There are 3 nested groupings, the coarsest first. Each group lies inside one group of the grouping before and may be the whole of it. The rows also spread widely along 11 directions, which tell nothing about the answers.
Known rows, each followed by its group in each grouping:
[ 19.5  -5.8 -21.2  -4.2 -12.1  -3.1  -2.8   8.0 -58.3 -11.1 -28.3 -15.1
 -14.1 -11.7 -27.1 -18.3  24.2  -6.2  12.2   5.9  25.2   5.4  17.4  17.2
   2.8  -9.8  -8.4 -11.9   1.5  11.3 -15.2  21.3   3.8 -28.6] => J182 Dur J958
[  2.9   3.6  12.3 -27.6  -7.4 -12.7  12.7   2.8  19.5  21.1  -6.4  25.7
  -1.9   4.2  12.4 -10.8 -26.5 -18.7 -19.1 -10.1  -1.7  15.7 -16.1  -7.9
  -7.6 -10.4  23.7  -4.2  10.3 -33.5  10.8 -20.4  -0.9   9.7] => J351 supof J404
[ -8.0  -5.4   0.4 -19.6  20.0 -34.0 -20.5  10.0   0.1   9.6 -25.6   7.1
  -0.2   8.0 -36.8   4.5  20.0 -27.2   7.7 -24.7   6.3   6.9  -8.0   5.4
  -3.7  12.0  13.2  -6.4  -2.8  17.7 -15.7  -8.2   2.0 -24.7] => J78 Ginor J387
[  8.2 -13.7  -9.3   7.0 -12.4 -31.2   1.8  13.4 -22.9  10.5  -3.3 -24.4
   7.3  21.6  -8.5  -2.3  27.6  -9.8  12.7 -19.3   5.9 -12.9  15.7  -3.5
 -17.3  -0.9  -6.5  -2.0  -0.1 -11.3  -7.3   7.3   5.8   0.6] => J943 kevol J162
[ -6.6  25.3  -7.6  -1.9 -23.8  15.1  26.1  19.2 -14.9 -21.2   2.2   8.6
  -7.7 -18.2  20.2 -20.5 -24.7   5.7  -6.2  -6.8 -28.3 -11.8  -6.7 -37.0
  18.5 -10.0   3.6 -15.7   8.0 -26.2 -11.5  -7.5 -15.5  16.0] => J351 Vot J631
[ -6.9 -11.4   4.8 -13.4  -6.4 -11.4  29.9  12.5  -1.4  -7.4  37.6  -2.1
  -5.6  12.8  10.2  18.5  -8.3  -8.4 -11.3 -30.6 -16.4 -13.6   0.2 -25.2
 -19.3  -8.3   3.2   0.4 -18.7 -14.3   2.6 -35.5  -5.8   3.0] => J78 Ginor J521
[  4.8  16.5 -11.2 -10.3  -8.1   5.3  12.0  -5.8  -4.4 -11.1  -8.1  15.1
  -8.5  -4.2  11.1 -25.2 -20.1  -1.9  -5.7  13.8 -13.6  18.2  -6.6   1.4
 -10.9 -23.5   9.0 -31.5   6.5 -19.9 -36.0  -8.7 -13.4 -14.2] => J351 supof J924
[  1.3   0.6  -8.4  33.8  -5.6 -11.0  -0.8  12.3 -38.2 -16.1  -1.4 -27.7
 -30.3  -5.3 -33.2  38.4  19.3  14.7  27.7 -10.5   8.3 -31.9  17.0 -31.5
  35.1  25.9  -1.5  -2.6  -9.8  -2.5   0.3  18.9   8.6 -24.9] => J351 Vot J159
[ -6.9  30.5  -7.2  -9.8  -9.6 -13.6  -6.8  17.9   4.0   2.9 -26.6  32.8
 -11.6   7.0 -29.4 -20.7 -28.9 -19.2  -9.1   1.2   1.1  23.8 -41.0 -12.2
  18.8   6.7  14.0  -7.9  22.9  -8.8 -19.5 -15.2   1.0  -2.5] => J943 zit J580
[ 16.9  -9.8  28.0 -13.4 -14.1  -3.3   7.2  15.6   4.1   6.6 -11.6  -3.0
  -0.1 -35.4  33.6 -16.3 -19.0  -9.6 -17.4 -36.4  -5.5 -19.2  21.5   3.4
 -10.9 -14.7   9.7   0.8  10.3 -31.7  21.7  15.8 -32.7  22.5] => J943 duzud J116
[  8.3   0.5  -2.7 -22.0  -5.8  -7.2  -3.5  -1.0  -0.3  12.6  -9.4  24.9
 -24.0   0.4 -24.7   8.7 -30.6 -22.8 -26.8  -9.0  33.5  27.5 -29.8  20.5
  -5.4 -18.2   1.9   8.8   3.2   4.7   9.5 -34.4  -1.5 -18.1] => J182 Dur J93
[-11.2  22.9 -12.0 -15.3  -4.2   2.0 -10.7   1.0  -3.6  10.5 -17.7  25.9
  -6.9 -24.2  -7.9  -7.3 -15.9   0.8  -7.4  -3.6  -9.5  22.4 -19.4  -9.1
  30.7  -9.0  13.8 -25.5  10.6  -1.7 -19.0 -10.3  -6.0 -23.1] => J351 supof J546
[  8.2  -7.0  -2.6 -34.6  -4.8  -1.6  16.6   7.3 -13.4  11.7 -14.7  10.2
   0.3  -5.3  12.2 -17.3   0.7 -18.1  -6.2 -16.0  -3.4  19.9  -2.6  11.2
  -8.8 -19.9   5.2  -1.6  -7.2   0.8   4.8 -23.1   0.5   2.6] => J351 pep J902
[  0.5  -1.2  17.8  -8.9 -32.5   5.5   0.4  16.3 -31.9  -0.1   5.8   2.5
 -10.2 -24.2   3.4   5.6 -12.3  -3.1 -27.7 -25.1   8.2  -9.2  21.2 -28.8
  14.3 -13.1  12.3  -5.2  11.2 -31.8  20.4  -0.8 -12.4  -6.7] => J78 seru J4
[  3.6  10.9  -5.6  15.8 -25.7 -23.8 -27.9  20.7 -33.2  14.5 -29.8  -6.4
   1.9  -1.2 -22.9  -2.8  15.2 -12.1  -1.7  -8.8  22.1  -7.3   8.3 -26.4
  21.8  -2.3   4.1 -11.8  33.4 -23.0  -5.0  12.7  -2.3  -8.5] => J351 Vot J255
[  6.4   4.1  -7.8  -0.3  -9.7 -22.1  27.8   9.1  -3.7  17.8  -9.5   5.5
   5.3   1.6  -0.4 -25.7   0.2  16.7  30.3   5.4 -17.5  -8.2  -5.9  -5.6
  20.5  20.9  22.3   1.3  -4.8 -30.4   8.2  29.7  19.0  30.7] => J943 kevol J216
[ -4.4   3.4 -20.3  10.9  -9.0 -10.3  18.1   9.4 -15.1   5.0  23.9   2.0
 -16.7  -8.8 -17.4  26.9  -7.6  19.9   6.2 -12.3  -0.8 -14.6 -16.0 -19.5
  31.8  11.9  -1.1   5.2 -15.8  -2.8  10.5  -3.8   9.0  -0.4] => J182 pila J634
[  0.9   5.5 -29.8   0.6  -8.4 -29.5  17.7   0.4   5.7  16.5  19.2   4.2
  16.5  39.0   9.2 -16.9   0.8   5.0   5.4   8.5 -23.0  19.2 -10.3   0.5
 -31.4 -18.7   5.7 -24.4  -0.5 -28.4 -41.2 -13.7   6.8   1.6] => J943 zit J573
[  2.7  -1.7   3.6  -0.8   8.4  -3.9  28.3   0.8  10.0 -23.1  16.1  -1.9
 -28.6   9.3   0.9  25.9 -19.2  -7.9   1.6 -14.2  -5.6  -5.9  -9.0  -7.2
 -18.0   2.2   2.1   0.9 -20.2  -4.8  -6.4 -29.3  -6.2 -10.8] => J351 numup J359
[ 29.5  -2.6  20.0 -14.9 -14.7  -6.8 -14.8  -2.3 -19.9   4.4 -53.3  15.5
 -19.7 -25.3 -18.4 -30.4 -17.9 -12.9  -3.9  14.9  38.0  15.2  13.6  30.9
   2.0  -9.2  27.2  -6.4  22.0 -30.0   9.4  28.6  -8.1 -13.6] => J78 Ginor J982
[ -4.3  13.9 -17.4 -24.0 -24.9  10.2  -3.3   5.5 -23.7   9.5   3.6  26.5
 -19.4  -8.7 -22.2   2.9 -26.5  -9.7 -34.3  -2.1  17.3  30.2 -26.8  -6.7
  16.5 -24.6  -1.9  -8.6   6.4   3.9  -2.2 -32.5   3.8 -26.2] => J182 pila J209
[  1.8 -16.0  17.7  -7.4 -15.6 -17.2 -12.0  24.0 -30.2  -4.5   0.6 -22.4
  -1.0  -8.1  -7.4  11.9  23.0 -14.6 -17.5 -37.2   5.3 -34.7  38.5 -33.5
  -3.2   0.8   5.8  -9.5  12.7 -17.9   9.1  26.8 -13.5 -22.9] => J182 Dur J124
[ 10.5 -12.6 -17.2   8.3 -36.0   1.4  25.1  -5.5 -41.7  24.7  32.7 -10.6
  -1.8  -6.0  23.1  11.4   7.9  30.7  -1.5   7.4  -2.3   5.4  22.9 -14.8
  13.7 -26.5   7.2 -17.2  -7.6 -38.7  14.7  -0.3  13.1  -4.3] => J351 supof J924
[ -5.9  -4.3 -27.6   0.5  -8.4  -4.7  21.5   3.4 -12.4  -1.6  33.7  -9.7
 -11.9  23.0   6.0  28.5  -1.9  -8.5 -10.1 -21.7  -3.9   7.7 -12.5  -8.6
 -23.7 -28.0 -21.7  -3.9 -20.0   7.5 -17.6 -60.1  -1.0  -9.8] => J351 Vot J631
[-16.8  11.0 -19.0   5.8   5.7 -22.6 -24.9  10.3   2.5  18.2  -5.5   9.2
  -5.1   0.0 -27.1  31.5   1.1 -13.6  -7.1 -28.8  10.4  10.1 -26.9 -12.1
  18.5  -1.0  -3.7  -5.4   8.4  18.0 -11.2 -35.2  -7.6 -21.4] => J351 numup J359
[  7.7  -7.3  10.3 -28.5  -0.4 -15.5  15.5  22.3 -23.4 -10.3 -27.6   0.9
  -3.8   2.4 -14.8 -24.6  11.3 -30.5   9.6 -18.8   3.3  -5.5   3.9  -3.7
  -7.2   9.7  11.4   7.6  -3.4  -0.8   6.7  -2.8   3.1  10.6] => J78 Ginor J521
[ 14.6  -8.9 -18.1 -26.0 -15.3  -2.3  10.0   7.2 -42.2   5.0 -16.9  -3.1
   5.6 -10.6   3.8 -36.1  15.8  -9.7  -2.2  -0.1   6.0  17.2  13.3  19.6
 -11.0 -27.2  -0.6 -15.6   1.3  -1.6  -9.3   8.4  -1.2  -7.2] => J182 Dur J124
[  6.4   1.4   8.2 -15.0  10.6   0.4  11.3   0.9  -0.2 -23.2 -15.3   9.5
 -16.7 -20.7  -3.9 -14.6 -13.4  -0.5  10.2  -4.1 -12.0  -3.9   5.2   8.4
  -1.9   2.6  17.2 -14.9  -9.1  -6.9 -19.1   9.4 -15.0 -14.1] => J78 Ginor J521
[  9.0   0.0   8.3 -17.4 -23.1   5.9  20.2  15.8 -20.9 -12.0  -1.2  -6.5
   6.0  -9.6  37.8 -28.1  -3.4 -14.2 -17.1 -15.5 -14.8  -7.4  25.6 -16.7
 -23.9 -28.0   4.6 -19.3  12.9 -34.2  -6.1  -1.9 -22.3   6.5] => J351 numup J359
[ -2.4   4.1 -12.7   7.9 -25.1  -9.2  -9.2  10.7 -17.1  23.0   3.4   6.2
 -17.3  -4.1 -23.4  22.5 -16.1  -4.2 -15.2 -20.3  24.3   7.0 -19.6  -7.2
  24.1  -9.1  -5.4   7.4   9.5  -2.5  15.9 -23.7   1.3  -6.3] => J943 kevol J216
[ -5.6   6.9   6.0 -13.4 -10.5  18.5  25.8   2.8 -12.9 -29.0  20.8   0.7
 -34.1   2.7   3.5  15.3 -18.6   3.5  -9.6  -3.8 -21.5  -2.3   7.7 -33.1
   2.6  -3.6   9.3 -19.0 -18.2 -13.9 -14.6 -15.4   0.3 -33.6] => J351 Vot J159
[ -6.9   3.3 -19.9  10.9 -18.5 -25.2  20.7  14.8  -7.8  21.7  19.3  -1.9
   8.6  16.2  -2.3   1.3   3.9  12.1  11.8 -11.8 -15.2 -11.3 -11.1 -24.7
  13.9   6.2   5.0  -0.3  -2.4 -23.1   2.0  -0.8  14.0  20.6] => J943 kevol J216
[  6.5  17.9  -4.9   5.5 -15.4   1.4  31.0   3.2   3.4 -21.6  18.0  15.9
 -24.3  -1.9  -2.1  -2.7 -43.3  10.5  -7.0   9.3  -5.7 -10.7 -20.0 -17.0
   2.4  -1.9   6.3  -6.0  -2.9 -31.7  -9.9  -2.6  -8.2   5.1] => J182 pila J634
[  5.6  16.3  -5.7 -22.1 -18.4  -8.1  14.7  10.7 -10.5   1.8 -22.2  15.6
   9.5   9.1  13.5 -48.3  -9.5 -22.4  -8.2   6.3  -9.4  16.5  -6.8 -10.5
 -15.5 -20.6  12.9 -22.1  22.9 -33.3 -21.6  -7.5  -5.5  11.8] => J351 supof J404
[  6.7  -2.3   2.2  14.7   4.6 -28.8  -4.9   0.0  14.9   7.1  -3.5  -3.7
 -12.8  11.3 -12.2  23.7  -7.0  -5.0   4.8 -12.4  10.5 -12.9  -3.6  -6.6
  -8.2   5.3   8.0  -0.7   1.6 -21.6  -5.8  -4.6  -5.3  -5.4] => J351 Vot J631
[ -1.3 -19.8   3.0 -15.8 -13.7  -2.2  -2.7  18.0 -27.8  18.2   2.2 -15.8
  -3.7 -27.3   5.7  15.9  15.6  -5.3  -8.9 -50.6   3.1 -10.2  19.1  -2.9
  14.5  -7.3  -7.1   6.5  -9.7  10.1  30.6  -5.5  -5.3  -4.2] => J943 kevol J162
[ 15.7  -9.5  29.8 -27.9 -21.5   3.2   9.4  24.9 -26.7 -12.0 -28.7 -10.2
 -12.3 -16.7   8.7 -27.4  -1.5 -29.7 -13.2 -29.9   6.4 -18.0  29.2  -7.3
 -11.7  -3.8   7.5   3.8  11.2 -19.6  21.6  18.0 -13.5   5.9] => J943 kevol J216
[  9.3 -13.7  -5.2 -20.2   8.3 -11.7   0.1   7.8  -7.6  -9.0  -6.8  -3.3
 -17.8  -0.5 -14.2   9.7  -5.0 -34.2 -17.0 -34.0  24.5   4.1  -9.7  21.1
 -32.1 -17.5 -17.0   7.9  -9.6  23.9  -5.5 -33.4 -16.6 -16.4] => J182 Dur J958

New rows. What belongs after each?
[ 12.4  -0.3  16.0  12.9  19.6 -20.9 -17.8  -6.9  12.0 -20.7 -22.8  -9.3
 -36.0   8.2 -32.1  27.1  -5.2 -11.7  11.2  -5.3  17.2 -14.9  10.9   1.1
 -13.2  16.6  11.4 -10.5  -2.4  -8.5 -23.8  13.7 -10.2 -44.4] => J351 Vot J159
[ 15.1  -8.0  26.0 -18.1 -17.0 -22.8  16.0   8.4  -1.8   8.5  -4.7  11.3
  -3.0  14.8  -2.9 -14.9 -13.0 -13.8  -7.2   0.9   8.4  -3.9   7.9 -13.9
 -12.9   2.0  31.6   1.3   9.8 -51.1  15.3   7.3   5.5   9.9] => J78 Ginor J521
[ 12.5   2.3 -15.6  10.8   7.0 -29.8  11.3  16.3 -20.9 -12.8 -26.4 -10.9
  -0.3   2.7 -22.6 -19.5  18.0  -5.8  32.0  -3.6   3.7 -22.8  -1.1   3.1
  -1.2  17.7  -1.6   2.3   0.5  -1.6 -14.8  26.3   1.3  12.3] => J182 Dur J93
[ 23.4  14.9 -17.3  13.2   8.5 -10.0  -6.3  -4.6  -8.3 -21.9 -42.2   5.1
 -21.0 -23.1 -27.0 -23.5 -15.8   2.5  21.8  17.9  19.3  -3.5  -8.5  33.1
  -1.2   0.2  -1.7 -11.8   7.8  -2.7 -34.3  30.3 -16.5 -10.4] => J182 pila J209
[ 12.3  -2.8  -3.7 -10.0 -44.3  10.0  18.9   9.6 -48.9   3.6  17.7   0.4
 -16.5  -6.2  -2.2  -0.4  -9.5   7.6 -21.0   6.6  14.0   1.8  13.7 -22.9
  11.9 -19.8   4.7  -6.0   3.1 -32.9  18.5   5.0  12.7 -11.5] => J182 pila J209
[ -8.5   0.7  -9.6  17.4 -37.0  -6.8  12.3  15.0 -27.8  -4.0  48.3  -8.6
  -1.2   9.6   6.5  22.2  -8.9   8.2 -21.5 -14.9  -6.3 -16.4   9.2 -42.5
  -3.1 -26.4  -3.1 -17.5   5.1 -35.8  -9.5 -22.9 -11.5  -8.4] => J78 Ginor J387
[ 18.3 -23.5 -11.8  -5.3  -4.8 -13.4  19.7   3.9 -35.5   6.3  -3.5 -30.4
   4.3   0.9  19.2  -7.9  35.8   3.3  23.2 -11.0  -5.0  -9.5  37.9   8.7
 -19.6 -13.1  -2.3  -8.8 -18.0 -12.2  -2.2  13.6   5.2  -0.3] => J351 Vot J159
[ 11.2 -11.4  -7.2 -11.8   5.9  -7.0  21.0   3.9 -17.4  -0.8  -6.9 -11.6
  -5.4 -12.3   9.3 -12.5  16.1  14.2  25.7  -6.6 -21.6  -0.3  21.3  14.0
  -0.9   6.9  12.1 -11.7 -22.2  -4.7  -4.4  25.6   7.1  -5.3] => J943 zit J573
[  7.1  23.2   3.0 -32.6  -4.6 -11.8   8.1  16.5  -4.8 -20.0 -42.6  26.5
 -11.4  15.1 -28.4 -49.4 -17.5 -36.9  -6.3   8.8   4.9  12.1 -23.9  -4.0
 -13.2   6.6  12.8  -8.4  18.5 -10.8 -26.3   4.0   0.1  -2.7] => J182 pila J634
[ -0.3  -8.5   2.2 -36.8  11.6  -2.2  -7.6   2.7   5.7   6.7  -9.9   9.9
 -18.9  -6.1  -7.2   9.9  -8.0 -24.1 -18.6 -31.6   1.1  28.5  -6.4  21.8
 -16.4 -12.0   3.5  -6.1 -12.8  22.2  -4.4 -29.4  -7.5 -32.8] => J943 zit J573
[ -5.5   6.9 -35.1   1.9  -9.6 -12.5   5.6  20.3 -23.0  -6.8   8.4  -6.4
   5.6  -0.3  -5.5  -1.5   2.4 -13.6  -7.0 -27.5  -0.6  -8.7 -15.1  -8.4
 -13.2 -22.5 -28.2  -5.0   0.8  13.2 -24.3 -28.9 -16.0   6.5] => J182 pila J209
[  9.2 -11.7 -25.9  -0.7   1.4 -31.2  26.2  12.0 -15.7  10.1   0.0  -9.9
  12.5   8.7  -1.3 -13.8  17.5  -1.2  22.5 -10.6  -1.8  -8.1  -6.5  11.2
 -11.3  -0.9  -5.5   5.5 -12.4  -2.8  -2.3   1.9   6.4  25.1] => J182 Dur J124
[ -3.4  -8.2   9.7 -10.5 -19.0 -23.5   6.1  31.1 -29.5   5.6  -6.5 -17.3
   1.0  19.7 -15.8  -1.1  27.9 -22.0   1.8 -31.9  -2.3 -23.8  17.7 -37.5
   2.1  17.3   6.1   3.6   5.4 -13.1  13.0  10.7  13.1   1.9] => J943 kevol J216
[  7.4  -3.3  -7.6  17.8 -20.2 -12.1  -1.8  14.4 -32.9   4.8  -1.2 -20.6
   6.2 -14.9  11.9   2.6  16.8   6.0   3.4 -16.3   2.0 -19.4  28.0 -17.9
   6.4 -12.6  -1.5 -14.7  14.1 -26.4   0.1  14.6 -13.9  -0.8] => J351 numup J359
[ -2.3  24.1 -27.3   3.3 -35.4  -3.2   9.1  13.8 -30.7   7.2  -7.6  11.5
  -0.2   8.9 -13.5 -30.6  -8.9   2.8   0.5  13.5  -3.2  14.8 -17.3 -16.3
  19.8 -11.6   1.9 -17.1  19.1 -20.7 -20.4  -1.9   8.2   2.4] => J943 kevol J216
[  3.5  23.1 -10.7  22.9 -27.4  -1.7   2.2  13.3 -15.7 -15.4   4.2   3.8
 -13.5  -3.4  -3.7  -8.6 -26.2   8.6  -8.5   6.0  -5.3  -4.1  -4.4 -21.7
   7.5 -11.2   1.5 -22.6  22.0 -33.7 -29.4   5.5 -16.6  -7.5] => J943 zit J580
[  7.1   3.9   4.0 -22.2 -12.5  -9.4  17.0  36.5 -39.8 -18.8 -43.5 -14.3
   3.3   1.1  -0.6 -40.5  25.3 -37.7  11.6 -23.3  -5.0 -18.1  13.9 -23.7
  -4.4   8.5  -0.3   3.4  10.6  -6.1   2.7   7.1  -0.5  25.5] => J351 Vot J631
[ -7.5  -8.0 -34.2  -8.9  -1.7   3.5  33.8  20.3 -36.5  -6.0  18.9 -18.9
  -2.6 -13.3  12.3   4.4  20.9   8.3  19.2 -32.9 -29.0  -1.1   1.4  -1.5
   8.5  -4.4 -19.1  -1.0 -33.9  28.7  -1.2 -22.4   4.3   8.9] => J943 zit J573
[  2.3  -6.4  17.4 -15.3  -2.4 -16.8 -17.7  17.3 -10.4  13.9 -28.9  -5.6
   6.2 -22.9   5.9  -6.3  18.7 -11.5  -1.3 -30.0  -3.2 -15.7  27.8 -14.8
  10.1   3.2  17.8 -12.9  12.8 -18.3   7.7  26.3 -10.5  -8.1] => J351 Vot J255
[  3.1  -9.5  10.4  -8.1 -19.7  -8.9  -0.7   2.9 -11.8  25.4  12.8  10.4
  -3.4 -20.5   4.2  12.2 -11.7  10.5 -14.2 -12.8   7.3   1.3   9.9  -7.9
  18.1 -12.3  22.3  -5.8   1.6 -31.8  24.2   1.9  -2.6  -7.1] => J78 Ginor J387
[  5.7  12.5 -14.9  -9.6   4.6  -4.4  21.6   6.5  -9.7 -12.1 -28.2  11.1
 -25.5   3.0 -22.5  -9.5 -12.1 -14.5  18.9   2.6   6.3  13.6 -29.9   7.2
   9.9   9.9   1.9   8.3 -12.2  11.2  -6.1 -22.7  11.2   7.1] => J351 Vot J631
[ -1.9  22.7 -13.2   6.4 -24.1   9.3  19.4  14.0  -8.7 -28.2  20.4  10.4
 -17.3 -11.4   4.7  -3.6 -41.4   0.7 -23.5  -9.0  -7.1 -13.5 -17.5 -23.8
  -1.9 -20.8 -12.0 -12.2   8.7 -19.3 -21.8 -19.0 -28.6   2.4] => J182 pila J634
[  0.0  -8.6 -18.1 -25.5   0.0   2.9   7.9  12.6 -32.7   0.4 -13.6   1.9
  -4.7 -26.1  -5.2  -8.7   8.7 -13.7   3.3 -28.1   3.3  14.0  -5.2  19.5
   6.4 -17.4  -9.8   1.0 -15.0  30.4   1.4 -30.0  -8.4  -2.2] => J78 Ginor J521
[ -8.9  25.8 -19.6  -8.3   3.9 -20.1  14.1   8.9  15.2  -4.4  -5.4  27.3
   6.3  11.2  -9.6 -29.1 -19.1  -2.7   3.0   5.9 -23.4   4.1 -34.0 -11.7
   0.7   2.4  12.4 -16.4   8.3 -15.4 -36.5  -2.0  -4.3   6.6] => J182 Dur J93
[  1.8  -1.0   8.6 -27.7 -24.4  -0.8  28.8  30.4 -32.4 -14.9  -3.9   0.3
   6.5  -5.6  15.7 -33.8  -0.8 -23.8 -10.0 -22.9 -12.3  -9.2   8.6 -22.4
  -9.8 -13.4   6.2  -2.2   4.4 -21.2   7.7 -11.0  -9.2  24.2] => J78 Ginor J387
[ 19.0  -9.8  28.3  -9.3   3.5 -25.1   7.3   8.4 -13.9 -11.4 -32.3  -4.8
  -8.0  -1.4 -17.0 -22.6  15.4  -3.1  26.7   6.2  -0.7 -22.9  32.9  -7.4
   0.4  29.3  37.2  -8.0   2.3 -37.3   0.7  54.0   7.3  -6.2] => J78 Ginor J521
[ 12.6 -24.8  25.4 -19.7   2.4  -5.9  16.1  -4.5   5.8  16.9  11.5   0.8
 -14.7 -13.6  15.1  26.5  -4.3   8.5  -3.7 -21.0  -3.6  -6.9  21.4  -1.0
   1.0   0.7  25.3   3.3 -20.8 -23.9  30.9   5.5   4.2 -13.0] => J351 pep J902
[ 15.4  -5.9 -32.7  -4.1 -11.1 -18.6   0.3   7.1 -32.8  21.6 -17.7  -7.0
  21.7 -18.0   8.7 -33.7  21.5   5.1  10.4  -5.8   6.1   2.9  10.9  25.5
  -6.9 -25.4  -9.8 -13.5   6.1  -5.8 -13.8  18.8  -8.0  11.1] => J182 pila J634
[  3.9   8.0 -21.9 -16.6 -14.8   1.9  28.5  11.3 -11.2  -7.8  11.4  13.8
 -13.2   0.8   1.3  -9.3 -29.8 -17.5 -19.2 -14.5   7.2  11.8 -31.7   6.6
 -16.2 -26.6 -18.5   6.8  -7.0   5.2  -4.5 -47.0 -10.6  13.8] => J182 pila J634
[ -1.1  -5.0  -4.1  21.4  17.3 -36.8   8.0   9.9   3.4  -7.3   3.3 -17.3
 -13.1  22.3 -24.6  35.8  17.4  -6.2  27.5 -19.3   1.0 -25.2  -3.1 -18.0
  -4.0  28.7   2.5   4.5 -12.7  -1.2  -7.4  -4.7   6.3  -7.2] => J351 numup J359
[ 14.6 -33.7  22.9 -25.3 -10.9 -23.3  22.2  22.2 -20.1   1.5   9.1 -23.4
   3.2   8.9  14.6   2.4  19.1 -26.2 -13.0 -40.2   5.4 -30.1  33.6 -15.4
 -34.3  -4.0   4.3  12.2  -6.6 -23.0  31.1   6.5  -2.9  11.0] => J182 Dur J124
[ 10.0 -11.3  26.8 -25.5 -12.5 -25.5  28.6   4.8  20.2  26.9  15.0  19.7
 -10.1  29.4   3.6   3.2 -21.8  -6.4 -11.3  -2.1  -3.5  10.1  -8.1 -15.2
 -10.7  12.9  37.9  10.5  -6.4 -50.8  30.2  -4.4  26.5  11.1] => J943 zit J580
[ -2.4   2.9  -6.6  -4.0  21.8 -23.3 -15.1  -4.0  -2.9   6.9 -27.9  -0.4
  -6.3  -7.9 -24.4   4.7  23.6   1.9  27.5  -5.3  -8.8   1.3   5.8   0.6
  16.5  19.5  18.6 -22.7  -6.0   6.1 -25.2  23.1   7.3 -33.6] => J351 supof J546
[ -8.2  19.9 -16.5 -11.9 -31.2 -11.4  -0.6  18.5 -17.8  17.3  -9.9  16.1
  10.4  10.9  -8.8 -30.7  -4.9  -7.3  -9.7  -2.4  -8.6  16.2 -16.7 -21.5
  16.3  -8.9   7.4 -16.4  20.2 -19.6 -13.9  -5.3   6.3   3.1] => J943 kevol J162
